The rows are grouped in 4 different ways at once. Each group adds its own fixed numbers to the row, and there is some noise. The rows also spread widely along 12 directions, which tell nothing about the answers.
(in the rows, 128 means zero)
Some rows, each with its group in each grouping after it:
[115  92 161 161 173 159  91 134 117 179 175 152 164 147 119 172  53 165
 110 106  59 157 213 140 168 129 130 114  80 124 167  93]  (4) zon Z270 (1)
[ 83 120 143 164 136 134 105 129  80 126 128 125 106 156  49 151 160 149
 142 115 165 151 128 142 101 159 161 112  98 100 122 116]  (0) vaded Z209 (2)
[106 127 139  70  78 105 161 116 164  94 152 100  61 150 172 172 149  91
 102 127 131 135 115 112  95 138 144  30 116 183 146 132]  (4) Basa Z748 (2)
[133 144 143 168 148 125 147 122 130 105 147 126 111 150  86 129 165 159
 135 104 136 143 117 120 129 126 168 101 121 124 121 116]  (1) Vuri Z209 (0)
[167 137 102  52 107  92 108  63 143  73 137  83  96 131 169 125 109 122
  86  97 106 151 136 168 111 135 139  68 137 175 149 138]  (1) Basa Z977 (4)
[111  87 145  61 135 123  98  56 123 131  92  95 102 120 170  93 126 137
 157 152 176 108  85  91 106 150 112 142 141 111  81 131]  (3) Vuri Z768 (4)
[149 146 176 132 114 142 157 129 139 155 126 124 127 184 163 132  85 120
  89 174  61 116 156  86 156  95 145 151 167 126 113 134]  (0) vaded Z270 (1)
[ 97 138 128 115 103  91 153  76  82 117 120 135 100 179 134 132 207 121
 160 123 142 124 125 145  73 165 175  87 126 123 136 158]  (3) zon Z768 (3)
[170 165 119  44 107  98 153 109 124 106  67 117 119 149 177 148 138  97
  60 169 120  97  88  74 148 109 135 107 140 197 121 127]  (2) Vuri Z361 (0)
[ 85  99 126  86 116 135  55 132 106 149 101 148 131 116 166 166  83 102
 149 165 157 134 164 162  98 144 119 130 105 111 121 143]  (2) zon Z748 (3)
[144 129 161 148 139 160 154 125 137 152 112 144 122 120 136 152 107 147
  99 151  81 104 132  86 180  93 147 120 124 142 135 111]  (2) Vuri Z977 (4)
[ 62 108 169 150 135 151 119 137 100 120 116 150 149 167  62  98 203 178
 211 110 166 132 107  76 139 125 101 164  93  92 112  98]  (2) Vuri Z361 (0)
[121 114 141 116 120  99  96 136 105 176 138 158 157 165 110 116 114 127
 141 134 116 137 185 167  99 166 133 146 101 111 139 124]  (3) zon Z768 (1)
[121 160 125 143 113 122 151 101  72  74 120 132 118 212  48 118 222 165
 123  91  98 160 135 138 125 134 162 136 140 120 139 139]  (3) zon Z209 (1)
[124 152 107 178 131 164  92 114  93 121 118 172 123  87 174 148  93 112
 171 153  87 126 184 202 117 127 115 150 141  81 111 173]  (2) Vuri Z768 (0)
[ 75  83 173  75 113 165  91 147  81 230  88 174 163 139 152 151  82 117
 130 195 118  83 176 101 139 143 106 179  74 122 133 101]  (4) zon Z361 (4)
[148 142 135 134 112 117 118 167 120 159 104 176 170 117  93 108 160 125
 145 134 137  93 142 115 151 136 110 167  79 123 142 107]  (2) Vuri Z361 (1)
[125 131 183  69  96 110 175 120 147 176 110 120 116 185 168 122 124 123
 105 172 123  90 106  49 133 112 150 121 126 161 118 116]  (1) vaded Z361 (4)
[126 120 130 165 140 148 112 112 104 138 111 142 123  77  53 125 192 149
 139 102 176 111 110 124 131 156 151 145  79 104 137 105]  (0) vaded Z748 (4)
[173 136 125  70 143  95 124  99 131 111 104 106 168 188 182  97 108 127
 130 169 131 102 118 103 152 126 105 165 158 146 116 153]  (4) zon Z748 (2)
[117 103 174  72 110  55 126 124 183 149 167 101 142 204 144  59 127 120
 171 147 174 136 110 109  74 158 122 138 161 114 100 120]  (3) Basa Z768 (3)
[143 168 131 119  94 101 144 186 164  87 130 150 134 182 164 141 116  85
 148 159 121 132 158 143 153 114 107 142 144 156 131 157]  (4) Vuri Z977 (4)
[121 104 154  87  86  99 188  16  79 143 142 105 113 158 128  42 238 145
 138  99 101  96 115 116  78 167 160 106 133 106 139 107]  (4) Basa Z748 (0)
[145 135 106 116 119  98 135  46  61 140  94 138 120 144 159 114 148 113
 139 144 131 111 140 181  84 169 166 131 141 101 127 167]  (3) vaded Z748 (3)
[ 98  80 164  88 129 154  74 114  72 183 114 133 152 155 110  96  55 139
 119 160  87 143 191 149 122 148  94 187 124  78 115  97]  (4) Vuri Z768 (4)
[112 109 126 102 136 137  84 142 134 152 124 145 126 102 130 178  88 127
 127 124 150 131 131 112 139 141 103 104  51 157 148 110]  (3) vaded Z768 (2)
[132 144 114 203 165 144 108 112 109 105 150 148 130 113  75 128 153 150
 162  97 144 144 142 176 136 149 144 151 124  87 123 140]  (4) vaded Z209 (4)
[108 121 139 172 119 150 128  74 124 121 173 148 105  94 133 112 197 168
 191  71 113 121 145 141 112 133 149 100  95  97 140 135]  (1) zon Z209 (0)
[153 137 141 149 146 171  81 159 164 158 155 145 131 103 141 153  21 123
 104 169  78 136 173 154 149 109 104 167 144 118 112 135]  (3) Basa Z361 (2)
[113 129 138 181 140 162 111 141 105 150 129 151 103  92  70 186 129 124
  97 124 137 139 147 151 123 143 172 109  92 110 141 111]  (0) vaded Z748 (3)
[135 114 175 108  99 178 168  77 118 159 113 126  97 116 133 111 148 157
  83 128  52  96 126  58 165  98 146 124 116 127 137  97]  (1) Vuri Z270 (4)
[129 110 162 177 147 110 111 155 151 169 166 153 155 141 115 105  98 154
 183 133 138 127 160 142 122 142 128 136 114  87 120 118]  (2) Vuri Z209 (2)
[160 135 124 140 156 101 127 115  86 129 107 131 139 167  50 118 143 149
  94 127 134 146 140 151 122 158 164 141 124 118 128 113]  (3) Vuri Z748 (1)
[163 157 111 171 191 134 114 165 113 119 120 142 148 143  85 193  72 126
  62 147 113 150 149 152 169 125 152 122 118 148 146 115]  (4) Vuri Z768 (3)
[174 106 183 171 162  99 162  88 144 164 165 113 160 175 133  58 125 186
 142 111  93 113 145 102 144 134 155 137 154  96 120 107]  (0) Vuri Z209 (1)
[111 100 169 159 122 160 161 127 124 232 114 176 135 100 153 130 128 129
 152 185 119  56 143 109 125 141 152 156 101 106 128 121]  (3) Basa Z748 (4)
[131 160 131 162 100 154 137 161 122 149  95 178 138 102 135 130 167 101
 164 164 137  71 132 116 143 125 118 182 103 111 126 149]  (0) vaded Z768 (4)

New rows, each followed by its group in each grouping:
[100 110 160 149 105 131 142 107 115 133 133 141 112 138  97  87 196 154
 186 102 146 116 134 114 108 141 136 129  95  88 125 120]  (1) Vuri Z748 (1)
[106 105 138 120 134 149 108  77 114 127 137 101  78  95  72 135 157 154
  98 103 143 138 106 122  98 146 178  89 110 120 127  99]  (1) Basa Z270 (4)
[160 153 102 122  96 151  95 112  93 139 121 166 111  84 157 165  93  97
  96 150  62 114 191 199 125 134 133 129 116 131 151 160]  (3) zon Z977 (2)
[ 96 118 149 127 175 118 114 113 118 101 148 102 136 208  96 158 122 180
 133  97 133 180 130 109 134 123 156  80 105 144 148 115]  (1) zon Z768 (3)
[165 142 153 104 115 100 142 195 119 188  94 161 175 188  91 113  92 112
  94 196 118 105 153 110 147 135 124 191 114 142 132 107]  (3) Vuri Z748 (2)
[120 113 118  53 103 138  98  37  87  85 107 103  97 110 174 103 151 124
 129 109 118 127 124 126 114 142  96 124 135 123 112 130]  (4) Vuri Z361 (0)
[157 157 117  99  79  32 147 123 152 124 139 144 119 160 168  90 160  82
 172 136 162 119 142 183  65 183 147 115 146 130 121 165]  (3) Vuri Z768 (4)
[118 113 172 112 136 118 171  86 149 129 141 113 133 186 134 100 189 179
 164 112 128 104  81  34 153 117 128 110 109 148 137 115]  (3) zon Z768 (2)
[127 116 160 130 167 167 103 157 152 131 122 106 138 156 109 160  62 144
  84 167 123 148 126  94 160  99 130 150 147 132 109 111]  (0) Basa Z748 (3)
[116 107 184 128 115 104 154 132 153 153 159 135 138 196 109  95 140 158
 159 112 111 148 148  95 135 136 136 134 123 119 131 103]  (3) Vuri Z270 (4)
[152 127 150  76  77  87 110 139 149 147 132 118 140 135  81  71 165 110
 117 122 160 110 111  87 117 150 115 158 103 128 129  91]  (0) vaded Z270 (2)
[175 159 126 101 101  19 137 130 168 111 189 132 168 200 148  76 165 102
 160 104 137 140 157 160 100 165 139 122 142 145 145 135]  (4) zon Z270 (0)
[129  95 155  89 156 118 114  31 119 151 148  93 124 143 203 101  95 142
 132 146 104 113 137 120 105 144 140 114 164 107 102 133]  (4) zon Z768 (0)
[135 125 164 146  98 132 154 108 106 181 119 152 115 119 108  99 157 119
 112 155  95  89 143 113 114 134 164 137 137  88 117 113]  (2) Vuri Z270 (1)
[125 123 162 108 140 102 136 108 102 157 148 130 155 231 145 141  87 152
 106 140  59 161 182 132 129 133 161 118 140 141 140 120]  (3) zon Z270 (0)
[136 109 133 140 140 131  79  72 109 143 142 128 123 107 185 125  67 131
 160 130 114 131 181 193 110 148 133 133 144  91 116 154]  (0) vaded Z977 (4)
[ 93 133 141 180 120 135 140 139 130 150 165 167 111  97 104 145 185 112
 165 126 151 105 136 146  96 156 151 107  95 114 133 118]  (4) Basa Z361 (0)
[158 101 131 132 158 104  97 125 162 153 150 130 177 117 169 119  87 142
 155 124 147 117 150 143 135 145 115 128  99 132 147 123]  (0) Basa Z748 (3)
[140 155 116 140 166 136 138  91 112  59 105 103 120 180 107 157 140 173
 104 103 115 163  96 105 175 101 150 108 147 155 129 137]  (2) vaded Z209 (4)
[119  97 132  70 133 136  75 102 136 140 133 116 100  95 129 176  75 123
  78 114 142 162 133 130 117 146 129  91  87 156 127  98]  (3) vaded Z748 (0)
[158 149 120 176 191 112 128 171 159 130 139 162 196 172 146 155  96 151
 170 141 139 127 146 138 175 121 119 155 105 158 143 138]  (3) Basa Z748 (0)
[143 106 123 129 169 148  85  38  90 135 129 113 128 109 160 117  79 143
 127 129 103 131 153 158 132 144 133 150 153  87 109 141]  (4) vaded Z270 (4)
[138 128 112  57 116 171  80 103 134  81  88 115 135 113 187 135 117 145
 137 130 122 109 110  74 179  88  64 152  97 163 130 143]  (1) zon Z209 (2)
[120 135 149  88  65 113 139 142 122 186 135 169 142 138 148 111 140 105
 140 128 100 102 169 124 109 140 117 125  61 144 160 108]  (1) vaded Z768 (0)
[178 138 132 120 129 118 103 107 195 122 171 109 101  85 201 147  63 106
  99 125 112 136 143 144 125 122 135  97 155 141 106 137]  (0) vaded Z209 (0)
[191 143 128 112 110 116 143 124 168 155 110 140 109  62 169 105 125  74
 102 189 151  59 110 122 126 141 143 160 159 121  96 142]  (4) Vuri Z748 (4)
[107  78 179 129 129 186 142  67 139 204 130 137  81  66 161 149 105 147
 114 144 103  94 122  79 135 124 153 111 109 109 117 109]  (3) vaded Z748 (4)
[184 149 129  57 116  54 131 142 156 111 114 108 160 165  90  73 169  98
  93 145 185 108  82  82 133 150 129 160 138 160 110  92]  (4) Vuri Z270 (0)
[ 97 111 134 110 137 162  80  65 100  97 103 100  79 112 146 118 113 135
 152 145 145 132 122 135  96 132 122 133 153  77  75 154]  (1) Vuri Z768 (1)
[152 113 176 181 121 148 122 138 169 199 156 157 122  71 139 100 106 119
 147 160 115  86 157 128 124 140 148 168 140  71 100 119]  (0) Vuri Z270 (4)
[129  91 194 130 173 136 108 148 152 225 157 125 154 134 117 152  50 150
  72 168 109 118 150  87 139 132 162 123 107 131 122  70]  (0) zon Z768 (0)
[174 106 124 125 156 127  84  70 115 159 137 129 161  82 144  83  91 140
 142 129 127  91 140 141 149 145  99 167 111 101 131 121]  (4) vaded Z977 (2)
[110 133 155 110  91 127 156 164 140 139 101 143  89 132  69 151 194 113
  97 140 168 106  88  66 126 138 157 109  90 152 121  96]  (3) Vuri Z209 (1)
[132 138 103 119 151 119  95  96 112 105  99 130 101 118 188 176  99  95
 141 171 164 122 125 159 104 150 151 116 151 131  86 168]  (3) Vuri Z270 (0)
[124  96 149 102 128 102 124 113 142 170 160 139 120 130 218 165  55 103
 126 142 108 133 186 161 105 156 138  66 105 146 139 124]  (4) Vuri Z748 (0)
[106 136 143 105  75 145 136 101  85 125 116 140 100 140 144 148 156 112
 117 125  84 125 158 131 119 125 136 105 106 139 148 125]  (0) vaded Z977 (0)
[ 95  98 168 113 156 119  96 141 113 171 121 131 141 174 132 159  57 141
 123 164 139 148 152 118 122 135 140 114 120 121 114 106]  (2) Vuri Z361 (3)
[ 91 124 156 150 137 209 105 117 102  93 115 110  70 113  79 176 127 142
  82 136  98 160 123  96 145  99 145 128 145 108  95 109]  (0) Vuri Z270 (0)
[ 81  98 169  71 114 176  98 129  90 140  82 120 135 163  98 137 139 142
 104 159 125 127 126  64 145 113 111 170 107 128 113  94]  (0) zon Z748 (0)
[122 113 168 128 171 108 156  82 114 153 138 114 148 195 139 124 146 162
 132 141 132 109 113  78 142 131 164 115 135 133 131 116]  (4) zon Z361 (3)
[125 139 122 117  90 109 123 164 120 169 127 187 143 148 159 174 102 105
 133 124 102 134 196 174 131 153 129 113  65 159 171 133]  (3) vaded Z209 (4)
[169 162 117 166 121 137 138 161 154 124 122 185 165  93 158 124 146 118
 167 132 114  95 146 131 171 107 100 159 101 134 143 142]  (2) Vuri Z748 (0)
[144 133 159 104 118  58 156 150 202 152 183 127 139 161 175 117 125  96
 140 144 161 108 123 113 103 148 140  93 127 166 126 116]  (4) Basa Z361 (0)
[155 142 132 131 117  82 134 137 179 149 160 154 182 142 201  77 131 118
 205 139 129  93 143 136 120 132  97 145 124 129 132 144]  (2) Basa Z768 (0)
[112 107 126 123 139 150  55  90 108 168 127 139 114  73 164 133  57 120
 154 147 137 123 167 184  92 156 123 145 111  82 105 147]  (1) vaded Z768 (4)
[107 117 181 116 133  81 148 125 131 179 140 113 103 200  82 124 124 122
 102 163 162 135 113 104  78 160 187 112 147 113  96 109]  (3) vaded Z768 (1)
[164 137 109  95 121 122  79 111 105 159 101 150 156  91 169  92  83 106
 138 166 119  94 164 171 111 145 100 183 121 102 110 142]  (1) Vuri Z768 (0)
[117 136 134  75  68 138 103  70 134  92 117  96  35  82 155 127 152  82
 106 136 146 129 103 135  74 142 145 108 172 111  84 153]  (0) vaded Z361 (4)
[145 132 113  84 119  80 106  90 100 140 116 107  89 118 110 132 117  81
  81 163 176 120 119 172  63 185 173 104 145 117 104 133]  (4) vaded Z748 (2)
[ 93 118 134 118  93 120 156  69  55 129 124 133 130 169 114  76 214 144
 175 114 106 106 139 141  90 162 126 124 104 101 153 129]  (4) Basa Z768 (2)
[161 132 118 106 128 140 101 159 110 163  97 167 172 111 152 144  73  99
 102 172 106 103 173 145 157 132  96 177  97 138 137 118]  (4) Vuri Z748 (0)
[ 74 102 137  90 106 140  92 122  92 105 123 127 156 192 149 122 121 154
 179 100  98 165 181 146 130 136  74 135  87 132 158 125]  (0) Basa Z768 (4)
[132 135 147 120 113 148 147 162 124 124 119 142 183 166  68 102 203 173
 123  93 106 116 117  58 188 106  98 161  64 166 171  71]  (0) Basa Z209 (0)
[103 138 127 117  80 157 129 103  39 168  76 162 100 115 125 153 148 100
 103 157  88 104 169 163 101 153 152 138 100 111 142 138]  (0) vaded Z768 (4)
[121 131 127 150 113 150 105 106 150 119 166 148 107  95 190 168  96 122
 161  96  95 145 174 153 134 116 122  87  93 125 154 152]  (1) vaded Z270 (3)
[171 131 171 159 109 115 178 130 173 190 172 166 153 127 136  95 150 150
 129 115  68  98 163 115 151 120 158 124 116 126 166 112]  (2) zon Z748 (4)
[145 163 157 169  80 127 172 135 115 164 134 159 112 137 136 112 156 100
 136 167  91  81 155 143 115 128 160 142 141 104 130 149]  (0) vaded Z977 (2)
[ 77  72 155  91 166 110  53 130 115 168 136 120 161 180 150 156  33 131
 155 147 172 158 169 131 119 160 108 128  94 116 112 108]  (4) vaded Z270 (1)
[ 98 104 146  32  67 151  95 136 149 108 114 129 100 129 158 145 112 106
 117 124 115 156 144  96 134 117  72 124  95 157 125 111]  (3) Vuri Z748 (0)
[115 152 120 155 152 155 126 112 103  73  84 137 124 139 117 145 178 147
 165 135 158 119  88  98 159 105 123 142 133 120 112 151]  (2) Vuri Z361 (3)
[115  80 168  99 174 139 103  79 145 153 129  98 127 126 100 121 115 170
 119 122 174 135  82  59 139 133 133 132 108 125  98  82]  (3) vaded Z748 (0)
[110  64 160  89 161 151  61 102 109 180 107 116 140 102 111 122  62 167
 123 138 149 123 144 113 137 140 119 143  82 113 117  82]  (1) Vuri Z977 (4)
[218 155 133 186 177  94 163  93 117 157 130 133 173 140 123  75 126 162
 112 136  92  92 144 148 149 147 170 159 156 109 134 130]  (0) Vuri Z768 (4)
[131 127  95  99 109 112  99  94 144  70 138 132 107  97 109 141 207 149
 149  47 162 150 112 135 132 154 125  86  72 164 161 128]  (3) zon Z209 (4)
[ 81 141 132 113  87 161 148  92  56  83  95 139 110 205  96 137 195 153
 139 100  88 162 135 113 138 113 123 137 119 123 143 138]  (3) vaded Z209 (3)
[148 115 153 152 208 153  96 105 118 134 127 120 178 181 143 121  55 171
 140 166 101 127 156 125 183 106 121 192 170 105 107 139]  (4) zon Z977 (4)
[136 132 160 118 121 145 124 112 167 121 155 115 117 135 137  98 130 152
 147 127 105 117 118  85 139 102 113 138 133 119 120 132]  (1) zon Z768 (2)
[ 55  97 162  55  89 142 133  78  82 144 117 106  64 177 137 176 122 122
  81 143 100 156 133 114  79 142 164  62 126 147 129 112]  (3) Basa Z361 (3)
[ 98 123 152  62 130 122 142  82  96 107  99  81  92 209 136 167 111 142
  57 150 101 154 109  89 116 116 164  66 155 169 121 118]  (2) Basa Z361 (1)
[122 118 152 143 140 129  93 124 123 143 131 141 179 158 141  79 128 146
 197 149 135 113 153 130 130 132 102 199 139  75 112 143]  (0) zon Z768 (3)
[140 157 126 159 133 125 144 155 179  85 151 152 134 146 104 164 170 144
 152  77 140 150 112  91 186 112 123 111  80 174 161 123]  (3) vaded Z270 (4)
[ 78  88 138 111 130 162  89  92  82 124 106 135 115 142 153 147  99 151
 174 131 118 147 162 140 124 141  98 127  96 106 124 141]  (3) Vuri Z748 (2)
[127 108 169 179 150  93 168  89 123 189 169 151 121 146 132 127 143 156
 156 113 123 120 151 140 102 165 189  78 113 109 142 118]  (3) Vuri Z361 (3)
[164 148 118  79  91 106 118 100 134  94 107 105  69  98 114 126 141  93
  64 142 131 129 109 145 104 135 162 100 169 138 109 129]  (2) Vuri Z977 (4)
[183 134 137 167 173 105 124 139 165 135 144 122 138 122 142 135  79 136
 123 147 138 120 139 140 142 137 147 121 137 127 119 134]  (0) Vuri Z748 (2)
[ 95 107 168  83 100  95 117 177 128 195 134 132 130 170  70 146 104 110
  66 152 130 140 152 126  83 158 159  90  92 143 144  73]  (2) Basa Z768 (1)
[169 150 133 126 115  85 133 146 186 158 137 137 102  93 142 145 104  81
  96 162 165 107 119 144 100 147 175 105 146 138 112 137]  (2) vaded Z748 (4)
[101 109 115 131 145 107 113  91  36 176  91 157 158 151 129 150 130 144
 148 143 131 107 170 190 100 174 167 106  80 126 162 129]  (2) Basa Z977 (4)
[ 99 154 133 168 150 147 143 128  99  64 114 136 131 203 107 175 168 169
 163  93 122 165 132 113 171 113 130 117 104 153 149 142]  (0) vaded Z361 (4)
[126  95 157 147 184 171 114  55 119 102 112  78  87 118 120 124 121 186
 116 129 139 132  85  84 147 120 157 128 170  99  77 120]  (0) Vuri Z209 (4)
[132 147 146 116 103  67 138 152 152 144 151 136  96 156 158 137 107  69
 135 179 162 116 146 161  72 165 157  99 155 127 101 151]  (4) Vuri Z361 (2)
[128 123 145 121 165 129 120 116 126 116 132 126 189 206 164 109 107 158
 171 138 108 128 143  95 174 108  91 172 134 126 135 140]  (4) zon Z768 (3)
[118  81 158 114 151 117 104  72 119 159 140 118 125 135 190 109  70 135
 166 150 129 116 164 156 112 156 131 126 144  95 107 134]  (4) Vuri Z977 (4)
[149 147 162 107 138 154 147 125 155 107 126 103 111 169 167 128  74 116
  83 185  75 127 119  78 161  84 115 156 197 131  83 130]  (4) Vuri Z768 (0)
[114 107 167 111  90 161 164 117 128 188 133 161 129  99 145 138 163 123
 116 123  94  84 138  69 156 123 122 116  56 149 163  86]  (4) vaded Z748 (0)
[105 149 167 142  80 122 153 213 144 155 145 178 142 168  84 112 159  91
 152 160 126 118 157 116 122 132 114 167 111 115 123 105]  (4) Vuri Z768 (0)
[ 93 138 132 158 127 136 147  80  72 100 114 125  81 160  87 139 183 123
 142 134 146 137 123 158  92 154 179 123 152  88 109 152]  (4) vaded Z748 (4)
[ 96 125 146 176 128 139 119 167 114 211 124 187 112  85  89 179 130  99
 134 161 165  94 146 142 101 165 165 120  64 109 128 116]  (3) vaded Z768 (1)
[135 123 150 130 125 124 148 148 179 103 123 131 131 125 154 143 170 136
 158 115 164  94  98  50 178 108 113 100  78 173 142 114]  (0) Vuri Z977 (1)
[140 139 177 171 153 122 192 130 174 112 174 109 102 178  98 129 145 156
 107 115 100 146 114  85 156 112 170  91 156 135 127 110]  (4) Vuri Z768 (4)
[154 138  97  88 142 108 117  68 105  90  97 116 122 123 193 148 131 105
 118 140 139 108 116 129 136 142 132 104 127 158 122 142]  (4) Vuri Z270 (0)
[ 96 148 140 142 116 131 133 152 108  75 141 135 113 215  15 145 195 169
 119  79 112 199 138 131 137 129 154 123 120 135 144 114]  (3) zon Z209 (4)
[ 45  96 161 127 107 142 152 121  95 128 129 131 102 159  88 147 209 142
 174 122 163 107 106  88 113 145 138  79  65 139 151 103]  (4) Basa Z977 (2)
[198 194 103 161 147  97 140 117 134  81 159 140 138 152  76 126 156 142
  99  81  96 161 133 160 151 128 148 130 137 152 147 131]  (3) vaded Z361 (0)
[136 133 172  63 107 138 136 123 153 141 121 102  98 185 142 140  78 117
  54 181  75 140 128  83 133 103 144 141 187 148 100 126]  (3) zon Z768 (4)
[116 109 140 134 147 119  89 141  66 167 104 151 157 154  49 119 112 146
 139 149 148 129 156 158 118 164 132 168  94  98 126 104]  (3) Vuri Z977 (2)
[ 90 109 157 146 110 195 112 134 149 114 154 149  97  89 139 147 129 132
 152 117 105 136 148 106 153 107  95 130 108 108 116 113]  (4) Vuri Z209 (0)
[124 126 112 115 138 103 113  87 125  58 131 108  98 161 143 136 137 141
 167 104 153 168 124 154 113 148 123  93 136 130 117 159]  (3) Vuri Z748 (2)
[180 152  62 115 187 120  62 108 104  82  97 129 190 126 166 139  76 142
 142 129 142 135 148 186 155 132  96 162 107 155 140 156]  (1) Basa Z748 (0)
